There are 9 hidden switches. A switch that is on adds its own fixed numbers to the row, and there is some noise. The rows also spread widely along 11 directions, which tell nothing about the answers.
Known rows, each followed by its switches (1 for on, 0 for off):
[ -8.8 -22.2   1.2  11.3   2.2  -4.4  -8.7  10.5  -5.2 -12.2 -23.8 -11.0
 -16.0  -8.9   2.4 -10.0  -9.6   8.6  15.6 -10.0  -1.1  22.6 -20.4 -14.2
   3.8  -2.5  10.7   3.1   5.0  23.6 -24.3  13.6]
1 0 0 1 0 1 0 0 0
[ -4.2   0.1  -1.2   5.4  -2.3  -1.0  -4.2 -29.3 -13.2   7.4 -33.1   3.4
 -20.5 -11.8  -1.0  -7.3  -1.5  10.3  15.3   8.4  10.9  -8.1  -2.8  -9.8
   2.4  -1.0  -4.1  -1.5   0.5   3.3   6.1  27.0]
0 0 0 1 0 0 0 0 1
[-22.9   9.1   3.6  16.8 -20.9 -16.9  -4.9 -20.4  -9.5 -23.4 -25.4   5.5
 -16.1  -2.1 -19.7  -0.4   8.3  30.0  10.7 -17.5   4.9  31.4   1.9 -26.8
  16.9   0.4  23.6  -1.0  32.2  -5.0 -28.0  41.1]
0 0 0 1 0 1 0 1 1
[ -4.8 -10.6   0.1  21.3 -21.6  -1.1   2.9 -12.2  -1.5 -12.2 -24.0  -2.3
 -15.1  -6.7   5.1  -5.0  -5.6   7.9  12.1   2.3   3.0   8.2  -3.7 -14.5
   8.7  -1.0   3.0  -3.8  10.4  11.5  -3.9  13.8]
1 0 0 0 0 0 1 1 0
[-12.3 -10.3  -5.0  17.7 -40.2  -4.2  10.3 -13.8   7.4   7.4   0.0   9.7
  11.0  23.8   4.7   3.2   3.2 -18.2   1.5  10.6   4.5   8.9  21.1  -5.8
  -5.1  11.4  -4.1   5.0  14.7 -16.1  -5.4  17.7]
0 0 0 0 0 1 1 0 0
[  1.1  24.9  17.2 -15.8  23.1 -12.9 -25.2 -27.9 -24.1  15.5 -23.3  -3.9
 -40.7 -22.1  10.4 -16.3  -2.4  10.5  19.5  -6.4  15.4   0.0  -8.4 -10.8
  14.8  12.7  -5.1  19.7   3.5  -4.0  -1.0  38.1]
1 1 0 1 0 1 0 1 1
[ -4.5  -6.1   1.9  -3.1  -9.0  -7.9  -2.3   2.1   6.4   5.0  -1.6 -10.9
  12.2   6.0   2.9   6.4 -11.1  -1.6  12.2   7.5  14.6   4.0   6.4  -0.9
  18.7   5.5   3.3  -8.8 -11.4  -9.3  -6.9  -6.5]
0 1 0 1 0 0 0 0 1
[ -9.5 -12.9 -10.6  16.3 -10.4  -1.0   7.6  -0.4   0.6   1.0 -20.4 -15.4
  -5.4 -19.0  -0.3   0.2  -8.9  -7.2  21.0   4.4  26.5   3.9   2.0 -19.2
  19.1  -5.0  16.6  -8.6 -10.1  16.9   1.8   4.3]
1 0 0 0 1 1 0 1 0
[ -9.3  -1.1 -11.4   2.5  -1.7  -4.9   3.6  -6.1  -6.9   8.1 -25.1  -7.7
 -19.0  -5.7  -1.0  -8.1  -0.2 -12.5  11.5  10.1  17.4   9.7   7.8 -15.3
  13.7   7.0   0.0   2.4   6.3  -2.7   1.1  23.8]
1 0 1 1 0 0 0 0 0
[ -3.4 -11.7 -12.9  19.0 -16.9  -2.7   5.6  16.3   9.9   4.8  -0.9 -15.5
   1.7   2.5  17.1   4.1  -6.4 -27.2   7.2  -0.3  25.2  10.8   8.7 -17.0
  16.1   8.1  -2.3  -5.1   0.6  -3.5  -1.0   1.4]
0 0 0 0 0 1 1 0 0
[  0.0  -2.3 -20.6  23.4   8.5  21.4   3.8 -29.3 -19.2  22.1 -21.3   6.0
 -31.4 -28.0  32.3  -6.1 -22.2 -10.0  16.0  11.9  15.5  -9.6   2.2 -47.4
  -3.9   4.0 -13.8   4.6 -12.7  11.0  17.7  40.4]
0 0 0 0 1 1 0 1 1
[  0.5   4.8   7.3  -3.5 -14.0 -10.5  -0.1   9.7 -10.1  -7.6 -12.1 -13.5
  -7.8   3.0  -0.9   2.2  -7.4   2.1   7.4   5.6  10.0  11.2  -2.4 -12.1
  27.1  12.7   7.7   6.5   8.0 -18.8  -8.2  -1.5]
1 1 0 1 0 0 1 0 0
[-14.7  -3.8  -9.1  -0.2  -8.9   0.7  -4.1 -12.2  -5.6   2.9 -14.0   1.1
 -10.3  -6.9 -13.1   2.2 -12.8   9.7  17.3  17.8  11.3  16.3  11.0 -11.7
   9.6  -6.0  18.6  -0.6  -4.9   7.3  -2.9  15.8]
0 0 0 1 0 1 0 1 0
[  1.9   0.4   2.5  27.9 -11.5   4.3  -7.4 -23.6 -18.7  -9.4 -25.4  -7.3
 -23.8 -18.6  12.2   1.6 -24.2  22.7  14.8  -9.2   5.4   7.4 -11.2 -25.7
  14.6   5.9  -2.8  -2.9  11.5  15.8  -5.2  19.5]
0 1 0 1 1 0 1 0 1
[  7.8 -21.9  11.8  -8.3  -5.6  -1.3   2.2   4.9  -8.4   4.3 -17.2  -9.4
  -1.5  -5.5  22.2  -6.0 -28.0  -2.2  16.7  20.9  -2.1 -11.0 -13.0  -3.0
   5.9  10.6  -4.0   2.1 -15.0   2.0   3.4  -7.9]
1 0 0 1 1 0 0 0 1
[  9.3 -22.9  26.8  21.8 -23.0  -3.0  -8.6  36.4  -0.3 -13.9 -24.6 -40.5
 -16.3   1.3  -4.9   5.0 -32.6  -3.1  25.1  -9.3   2.9  15.6 -26.8  -5.0
  17.6   2.1  15.5   2.9   8.8  24.5 -10.8 -16.5]
1 0 0 0 0 0 1 1 1
[ -7.8 -19.4  13.0  -1.5  -8.8  -8.2   1.2  -7.6   0.8  -3.5 -23.5  -1.8
  -6.6  -0.7  15.6  -9.0  -8.1  -0.2  16.4  19.1   2.6   7.8   6.6  10.9
  -1.8   8.2   4.0  -6.0   3.2  16.9  -1.7  10.2]
1 0 0 0 0 0 1 0 1
[-15.4 -10.7 -14.8   3.6  -7.5   4.2  -0.2 -11.1  -1.2  -0.1  -3.5  11.3
   6.3   5.4   1.3   1.5  -9.4  10.8   5.8   7.3  -1.4  10.4   6.0 -18.8
   4.9  -1.3   8.4   3.2  -7.9  -5.6 -16.3  10.5]
0 1 0 1 0 1 0 0 0
[-16.3   0.0   4.2 -19.6   5.2 -18.6  -3.0   2.6  -1.9   6.7 -15.7 -11.5
   7.0  -2.0  -7.6  -0.3  -0.6  -2.6  18.2  11.8  22.1   9.5  11.4  -0.2
  19.7   6.7  23.9  -1.0 -12.2 -11.8 -10.0   1.3]
1 1 0 1 0 1 0 0 1
[-20.9  -9.3   5.4  -5.2  -6.6 -21.8   3.4  -7.5   4.6  -7.5 -12.2   1.5
  12.3  -4.1  11.3  -4.9  -2.4   8.9  13.7  10.5  13.9  21.4  13.0  -3.4
  18.4   4.8  20.8  -8.5   3.6  -4.8 -22.2  12.0]
0 1 0 1 0 1 0 1 1
[ -9.3 -36.1  -2.7  10.9 -14.4 -12.0  15.8  -0.5  -4.2  -6.6 -38.1  -9.4
   3.5 -16.3  12.3 -10.2  -7.4  -0.6  19.0  17.0  14.5  -4.9 -10.0  -0.9
   9.1  -3.4  12.8  -8.7   0.1  11.3  -5.9   1.5]
0 0 0 1 1 1 0 0 0
[-16.2 -22.9   0.8  20.2 -34.0  10.4   3.6 -37.1  -8.8  -1.3 -26.3   9.8
  -4.9  -3.2  -9.0   0.6 -20.2  21.3  23.5  18.3  -6.5   4.0   9.9  -0.5
  -4.7 -10.9  21.6   2.0   2.1  26.3  -4.5  17.7]
0 1 0 0 1 1 0 1 0
[ -3.6 -21.1   0.8  16.6 -13.8 -11.4  10.5  21.5  -2.7  -2.0 -22.2 -25.6
  -0.4  -4.7  24.1  -6.4 -10.6 -23.3  10.6   4.3  17.5  11.7  -8.0 -22.2
  13.2   9.6   0.3  -4.7   6.5  -5.7 -12.4   8.1]
1 0 0 1 0 1 0 0 1
[-12.5   1.3   7.5   3.3 -11.2 -19.2  -2.5 -13.2   6.8  -6.6  -9.8  -4.7
  -2.8  -0.2  15.5  -7.1  10.6   1.4   8.3  -8.1  19.8  17.7  12.8   6.2
  16.1  10.9   0.4 -12.6  12.6   5.8 -14.0  19.0]
1 1 0 0 0 0 0 0 1

New rows. What belongs after each?
[-11.5 -14.2  -1.3  37.9 -27.8   4.5   4.9  -8.2   4.1  -6.5 -19.8 -15.1
   0.5  -0.4  -0.2   6.9 -15.4  -0.5  18.2  -4.0   8.0  11.3   0.5 -21.3
  10.1  -2.2  11.3  -8.5   3.2  15.8 -10.3   7.5]
1 1 0 0 0 0 1 1 1
[ 11.9  -8.3   0.6   2.2  -5.5  18.0  -0.1  18.2 -14.0  15.7 -13.6 -18.8
 -13.2   2.0  -7.2  11.1 -31.2 -13.1  17.3  12.2   2.8 -16.5 -15.8 -26.8
   9.7   6.6   4.3  14.4 -24.8  -5.2  15.7 -12.5]
1 0 0 0 1 0 0 0 1
[ -6.6  -8.1  13.2  -6.6  -1.1 -19.1  -9.8 -14.7  -7.3   6.3 -33.0 -19.3
 -14.5 -18.9   5.4 -15.5   0.7   0.6  22.2   9.2  27.1   7.8   2.7  23.4
  14.5   0.6   9.2  -4.0   3.2  21.5  -4.6  11.3]
1 1 0 1 0 1 0 0 0
[-26.5 -23.4  14.0 -17.4   5.0 -16.1   5.4 -16.3 -13.1 -20.3 -32.5  23.2
 -18.7  -9.5  32.9 -29.1   5.1  17.2  11.7  27.5  -6.6  36.1  15.5   9.2
 -12.7  13.5  14.4  -1.9  24.2  25.0 -20.4  44.1]
1 0 0 0 0 1 0 0 1
[-18.8 -23.7 -10.1  34.5 -19.0   7.4  -4.5  -3.4  12.3   0.0  -1.9   3.0
   1.4  21.5   6.7   3.2 -10.4  -8.8  10.9 -23.2 -16.3  24.5   0.5 -26.0
 -12.8   6.1  -3.3   5.4   5.7  18.2 -28.2  27.5]
1 0 1 0 0 1 0 0 1
[  0.5 -18.3   9.2  31.3 -38.3  13.0   0.7   6.2 -11.1   3.7 -27.9 -27.2
 -18.0   5.2 -17.4   8.5 -28.3 -12.2  22.7   3.1   5.4   7.5  -8.3 -12.7
   1.4   3.4  13.3   8.0   5.0  22.7   4.1   5.0]
1 0 0 0 1 0 0 0 1
[  3.9 -17.7 -12.6  18.2 -10.2   0.8   2.7  28.0  10.2  12.6   1.0 -27.5
  -3.6   4.7   5.7   4.1 -12.2 -34.6   9.5  -6.2  22.9  10.2 -10.4 -18.3
  12.6   5.9  -8.2   0.3  -9.0  -0.4  -7.3  -4.1]
0 0 0 1 0 0 0 0 0
[ -5.6  -6.2   7.1   4.3 -19.7   3.5  -5.3   0.8 -14.3  -4.0 -24.2  -9.2
 -13.5   2.5  -9.9   7.9 -27.9  13.4  20.0   9.0   4.4   7.3   6.9  -9.4
  18.5   3.2  18.1   4.5  10.1   5.9   6.0   5.9]
0 0 1 0 1 1 0 0 1
[-40.5 -29.2 -31.3  49.8 -21.7 -15.6  27.5 -30.2  13.1  -2.7 -32.5  17.5
  17.2  -3.9 -10.3  -5.1  33.1 -10.8  13.6 -14.7  14.8   2.5   5.7 -24.9
  -9.2  -6.2  19.4 -10.9   8.2   7.3 -25.7  34.6]
0 0 0 0 1 1 1 0 0
[ -6.4 -10.0   2.1  18.8 -11.3  -0.8  -8.4 -13.7  -1.3  -3.9 -19.1   2.2
 -11.6   8.5  -2.1   1.9 -16.1  15.4  15.5  -6.7 -10.3   8.9  -5.5 -11.1
   1.5   4.1  -1.3   4.0  11.3   7.7 -11.7  16.5]
0 0 1 1 0 0 1 0 1
[-35.1 -17.8  -8.1  12.7 -17.9 -15.5  12.9   0.1  -5.8 -29.9 -37.7  -3.2
  -1.2  -7.9 -26.1   0.4   4.9  22.0  18.5   1.9  13.9  38.0  15.6 -11.0
  28.9  -4.5  51.7 -10.3  27.3  14.6 -26.9  18.4]
0 1 1 0 1 1 0 0 0
[ -1.6  -6.7  -0.8  18.4  -2.8  -7.9 -17.1 -24.4   8.8  14.1 -16.8 -14.8
  -8.8 -15.8  13.1  -4.6  -5.3   2.4  21.0 -14.4  28.0  -9.3  -5.3   4.8
   6.8  -4.6 -15.8 -15.9 -11.5  21.8   3.4  13.2]
0 0 0 1 0 1 0 0 1
[-23.2   3.4   9.0  13.3 -22.4 -29.7   1.1 -11.1  15.0 -20.7   5.1   6.1
   3.5  14.7  12.7  -4.9  22.7   0.6   1.6 -25.1  12.1  44.7  17.2  -6.1
  17.5  17.6   9.0  -8.2  36.2  -4.6 -39.9  36.5]
0 1 0 0 0 0 0 1 1
[-23.1  -7.5  -4.5  15.9   1.4 -13.2  -0.2 -13.0  -2.4   4.4 -29.3  -6.6
 -11.6 -11.3  -2.4  -5.5  -5.3  -2.4  23.0   0.2  11.8  18.6   6.6 -21.0
   8.0   3.4  16.2   1.3   7.1  10.2 -15.5  28.9]
1 0 1 1 0 1 1 1 1
[-22.6  -4.1  -5.5   1.0  -0.7 -12.2   7.5 -25.6  -6.3  -2.7 -12.0  12.4
   5.7 -11.8  22.9  -4.6  -4.2  10.6  13.7  12.4  11.3  13.5  19.4 -18.6
   8.9  13.4  11.7  -6.1  -1.2  -2.9 -14.9  23.2]
1 1 0 1 1 1 1 0 1
[  6.7   4.5  -5.4  -0.6   8.1  18.5 -22.2 -13.7 -11.9  -5.2  13.1   4.8
 -27.0 -10.9  36.1  -2.2 -33.8  24.0   2.2  -2.5  -5.5  22.2  -1.8 -26.0
   9.3   6.4 -19.3   2.3  -8.9  18.3  -7.5  18.6]
1 1 0 1 0 1 0 0 0
[-12.1 -27.8  -8.8  16.7 -42.4   1.1  29.2 -17.9   6.4  -9.3 -15.7   7.3
  17.3  -2.7  21.0  -1.2 -12.5  -0.9  10.7  35.5  10.5   3.3  23.5  -2.5
   8.2  -2.7   6.3 -21.1   2.8   5.4   4.7   2.7]
0 0 0 0 1 0 0 1 0
[-13.8 -22.7  27.6 -35.5  -7.8 -17.0   2.6  16.3  -7.4   6.8  -9.7  -1.7
   3.6  12.1   7.9  -5.7 -16.4 -12.0  20.2  39.6   2.2  26.7  18.6  28.8
   2.2  22.0  33.5  15.2   4.0   3.8 -12.7   2.1]
0 1 0 0 1 1 0 0 1
[  3.8 -26.1 -16.9  21.6   1.0  16.4  11.6 -10.5  -9.1  22.2 -36.5  -5.9
  -8.9 -10.4   3.0  -3.1 -16.0 -15.6  20.8   8.7   2.9 -39.2 -18.7 -21.9
   2.8  -4.1  -5.4  11.0 -23.0  -1.0  13.4   0.9]
0 1 1 0 1 0 0 0 0
[-19.2 -22.3 -13.8   9.3  12.6  -2.5   5.0   0.3   1.9  -8.5 -18.0   8.5
 -10.6  -5.0   4.7  -8.3   5.2  -1.6  10.9   0.2   0.9  23.3  -1.8 -15.1
  -1.1   1.0  15.6   1.9   1.7  19.2 -25.7  19.5]
0 1 0 0 0 0 1 0 0
[  3.4  15.9  -7.5  26.0  -9.3  20.8 -30.3 -42.0 -13.6  -4.0 -10.1   1.5
 -42.6 -17.8 -22.5   9.4 -25.7  43.9  20.3 -25.7   1.2   6.5 -15.5 -28.1
  11.0 -11.5  -3.0   3.4  -3.4  34.3   2.7  25.1]
0 0 0 1 1 0 0 1 0
[ -2.9 -14.2  20.3 -16.8 -11.0 -15.3  -4.3  26.1  -2.5 -15.6 -20.3 -30.3
   9.7  -0.9 -23.8  12.4 -25.4  23.3  25.9   8.9  13.3  12.0  -9.1  13.8
  38.0  -2.0  41.1  -9.2  -9.4   7.5 -11.7 -35.0]
0 1 0 1 1 0 0 0 1
[  2.2 -13.4  17.1 -15.7 -20.5  -2.9 -10.3  15.0   4.0 -23.3   6.3  16.2
   1.4  34.5   2.6   0.9 -14.8  26.8  -0.2  -1.1 -34.9  18.4  -5.6   4.4
  12.2  11.0   0.7  13.3  16.4 -13.8 -19.5  -4.9]
0 0 1 0 0 0 0 0 0
[-11.7 -26.6  10.3   6.1 -14.8  -7.7   5.2 -22.6   3.0   8.6 -21.1  -4.6
   6.9  -9.1  29.6  -9.7 -10.8  -7.6  22.3  16.3  13.4   1.6  12.8  16.3
  -2.4   8.2   3.2 -10.0  -6.3  27.3  -2.5  10.2]
1 1 0 0 1 1 0 0 1
[ -8.1  -3.4  -9.1   8.9 -17.8  -7.6   6.1  -9.3   2.3  -2.9  -6.0  -2.3
  13.0   0.7  -9.4  10.0  -5.0   9.7  11.9   1.0  14.4   0.6   5.0 -10.1
  25.6   3.1  13.5  -7.1  -6.9 -12.2  -7.6 -10.3]
0 1 0 1 1 0 1 0 0
[-10.7 -19.8 -18.9  12.3  -3.1   3.6   3.2 -17.2  15.6  -6.5   1.3  21.5
  16.0  11.4  15.8  -3.0  -3.2  16.5   2.8  -6.7 -17.5  -2.9  -2.4 -20.8
   0.1  -1.9 -16.2  -6.4 -15.2  -3.9 -19.0   6.7]
1 0 1 1 0 0 0 0 0
[  4.5 -18.5  29.0 -13.8  -8.1  -9.0  -3.6  -5.6 -17.4  16.2 -18.3  -7.2
 -21.5  -2.8  31.9 -14.5 -31.6 -16.5  20.7  33.7   0.7  18.9   5.0  21.7
  -8.1  28.2   0.0  18.9  11.1  19.4  -3.8  19.7]
0 1 0 1 1 0 1 0 1
[  3.7 -35.4   2.7  35.8 -25.1  -5.4   6.5  -1.5   9.6   5.6 -22.2 -20.4
  10.7  -9.2  16.8  -2.0 -13.3 -14.0  22.5 -10.6  12.5 -22.7 -24.6  -2.3
  13.4  -5.7  -1.5  -4.5 -11.8  11.8  -4.7 -12.7]
0 1 0 0 1 1 0 1 0
[ -3.3  10.2  -2.9   8.6 -17.2  -5.2 -11.9  -7.9  10.9  -5.5   5.8 -16.9
   2.8  -0.8 -10.1  10.8  -8.9  15.6  11.8 -15.9  21.3  11.0   1.6  -9.4
  35.2  -6.1   6.4 -12.9  -8.7   0.0  -7.7  -8.6]
1 1 0 1 0 0 0 1 0
[ -0.3  -0.7 -11.7  -0.8  17.0   1.1  -7.9  -3.2 -11.3   1.7 -27.6  -3.1
 -17.5 -19.2  -6.3  -3.8  -2.9  15.6  14.5  -2.4  14.2 -16.7 -20.5 -23.7
  19.3  -9.2   0.7   0.5 -17.1  -6.5   5.7   3.8]
0 0 0 1 0 1 0 0 0
[-21.7 -23.1  -4.8  22.8 -29.6  -2.1  26.2  -4.3 -12.6 -25.0 -28.3   7.7
   3.2   0.0  11.9  -0.8  -6.7   7.8   5.9  17.7   1.1  27.3  11.0 -28.2
   8.2   7.1  25.4  -8.9  23.9  -0.7 -20.9  22.4]
0 1 0 0 1 0 0 0 1
[  3.1   4.4  -6.9  23.1  -2.3   6.3  -4.6 -33.7 -18.8 -17.6 -31.5   2.7
 -28.7 -31.3  13.3  -2.5 -15.5  41.6  13.8 -12.6  10.0  -9.4 -16.4 -32.7
  20.2  -6.5 -10.1 -16.3   2.0  13.1   6.2  22.2]
0 0 0 1 1 0 0 0 1
[-10.9  -3.4  -3.3   8.7   1.3 -16.4   0.1  10.3  13.0 -11.2   4.5  -1.6
   5.0   3.4  11.4   0.8   0.2  -1.0   8.1 -15.8   4.4  21.8  -4.0 -28.0
  15.6  11.4   3.2  -2.9  -0.4  -9.2 -29.0   9.1]
1 0 0 1 0 0 1 1 1
[-14.2   5.2  -1.6  -5.9  -2.1   0.1 -14.5 -10.0  -6.0  -8.0  -2.1  12.0
 -16.1   4.2 -20.4   2.1  -0.4  23.7  13.7 -12.7  -3.2  21.3   1.1 -13.7
   8.4   5.2  19.2  11.0   1.2   9.4 -14.5  18.2]
1 0 0 0 1 1 0 0 0
[  1.1   6.5  19.2 -20.1  -2.4  -1.9 -19.6 -26.5  -3.7  -7.5  -3.0  21.7
 -12.3   9.6   9.6  -5.6  -4.9  34.9   8.5   0.1 -16.4  -3.7  -1.4   9.4
   1.7   7.5 -13.0   4.3  -2.0  -0.8  -0.2  11.8]
1 0 0 0 0 0 0 0 1
[-11.8 -17.3 -11.6  22.3 -11.2  11.6   7.4  -7.0  -7.2   5.9 -14.0  -0.1
  -9.9   1.3  -4.1   3.1 -13.3 -10.8  14.1   4.5  -1.2  13.1   2.3 -24.7
  -5.8   6.6  13.6  11.5  -5.2  14.9 -11.0  14.6]
1 1 0 0 1 0 1 0 0
[ -7.6  12.7 -11.5  25.0 -27.8  -4.1 -13.4 -24.7   9.0  -1.3  -4.7 -12.1
  -5.9   1.4 -24.0  10.1   5.9  13.7  11.0 -25.2  24.0   6.1   4.8  -9.6
  21.7  -7.4  -4.7 -14.1  -0.4   5.2  -3.6  10.6]
1 0 0 1 0 0 0 0 0
[ -6.5 -26.6  -1.2  12.7 -38.8   3.4   9.8 -11.7   9.1  28.7 -14.8 -23.4
  27.0   2.1   0.5  12.9 -31.9 -20.3  28.3  32.7  26.4 -18.9  20.3  11.6
   4.2  -3.6   7.3 -16.1 -32.6   9.9  20.0 -20.6]
1 0 0 1 1 1 0 0 1
[-11.4  -6.1  -1.8  -8.1  11.6 -12.5  11.4 -29.5  -3.6   8.8 -21.9  13.0
   0.5 -14.3  33.1 -12.4  -1.0   1.8  17.1  20.5  11.7 -10.5  17.8  -1.2
  11.3  14.8  -2.7  -4.7  -7.0  -3.6   4.4  15.9]
1 1 1 0 1 0 1 0 1
[ -5.6  -7.1 -12.2   6.3  -4.9   0.0  10.3 -25.4  -3.1   2.3 -11.9  13.4
   0.1  -7.7  17.2  -5.9   3.6   4.4   7.9   4.9  10.2 -12.9   3.3  -9.2
  10.6   2.9  -5.7  -5.9  -7.9  -4.2   2.0  12.5]
0 1 0 0 1 0 0 0 0
[ -2.2  -1.5 -13.5 -24.8  31.2   3.4 -11.2   1.1   5.8   9.5   6.6  12.3
 -13.8  -0.6  13.2  -6.8  -6.3   2.8   7.8   7.5   5.4   1.2   7.0  -6.2
  12.9   6.1  -9.5   3.0 -20.0   0.2   3.5   6.0]
0 0 1 0 0 0 0 0 0
[-14.6 -33.8  26.3 -32.8   3.3 -31.3  10.6   6.6   5.3  -5.6 -24.5  -1.2
   5.7  -5.0  24.7 -21.3   2.7  -5.9  22.9  33.4  10.1  15.4  10.8  40.9
   2.1  16.5  18.5  -5.4   2.7  20.7 -11.8   0.1]
1 0 0 0 1 0 0 0 1
[ -9.6   1.2  -3.6  12.8   4.7 -14.6  11.1 -10.2 -12.9   5.6 -30.1   3.7
  -9.1  -8.8  25.6 -16.4  18.9 -16.2   3.7  -6.1  14.6 -11.3  -7.7 -33.2
  11.7  13.8  -8.1   7.9   8.8 -31.2  -6.6  33.8]
1 1 0 0 0 1 0 0 1
[  7.2 -13.5   9.4 -18.7  -1.2  -9.9  -2.4   5.8  -1.3   2.1  -3.6   0.4
  -2.1   2.7  14.8  -7.4 -12.7   1.6  11.1  12.6   0.4  -1.0  -9.6   7.0
  10.4  12.6  -2.9   6.5  -8.1  -3.9  -4.9  -6.2]
0 0 0 1 1 0 0 0 0
[  2.2   0.3  12.8 -21.6   2.7  -4.0  -7.4  -9.7 -10.9  -4.6 -17.6  -0.4
 -12.3 -14.3  25.1  -5.9 -24.8  24.8  18.8  19.0   8.6  -2.2  11.6   5.1
  24.7   6.7   1.9  -6.7  -2.7   7.0  15.8   1.9]
1 0 1 0 1 1 0 0 1
[ -1.0  -6.4  -2.4  16.3 -14.7  13.5  -4.2  -9.0   1.0   1.0  -3.0   5.8
  -9.4  11.4   9.2   7.7 -19.9   3.2   6.6   2.0  -5.8   4.6   3.1 -18.5
  -2.9   6.2  -8.4   1.0  -2.7   3.1   1.6  10.7]
0 0 0 0 0 0 1 0 1
[-26.4 -14.5 -10.7 -11.8  15.4 -10.0   1.2   4.5   5.3   5.3 -14.9   6.6
   6.9   7.4 -31.5   6.4  -1.5   7.6  22.4   0.3  -1.8  10.0   0.7 -10.5
   6.3   2.3  30.7   6.8 -17.6   1.7 -23.2   2.6]
0 0 1 1 1 0 0 0 1
[-11.4 -14.0  -5.1  18.2  -9.9  -1.6  13.1 -13.9 -10.3  -2.0 -41.0  -4.6
 -18.7 -14.5  11.3 -12.0   0.6  -6.7  13.4  17.0  20.1   2.5   5.7 -12.6
   3.4   0.5   2.8  -9.7  12.6  10.2   6.0  28.8]
0 0 0 0 0 0 0 0 1
[-15.7 -10.7   4.5  14.2 -28.3  -7.7   9.3 -14.1 -11.8 -26.0 -22.9   8.7
   5.4   5.2  -8.7   6.0  -9.8  31.4   9.6  -0.3 -11.2  13.8  -4.0 -21.4
  15.0   3.3  22.2  -2.6  17.9  -8.8 -24.7  10.7]
0 1 0 1 1 0 0 0 1
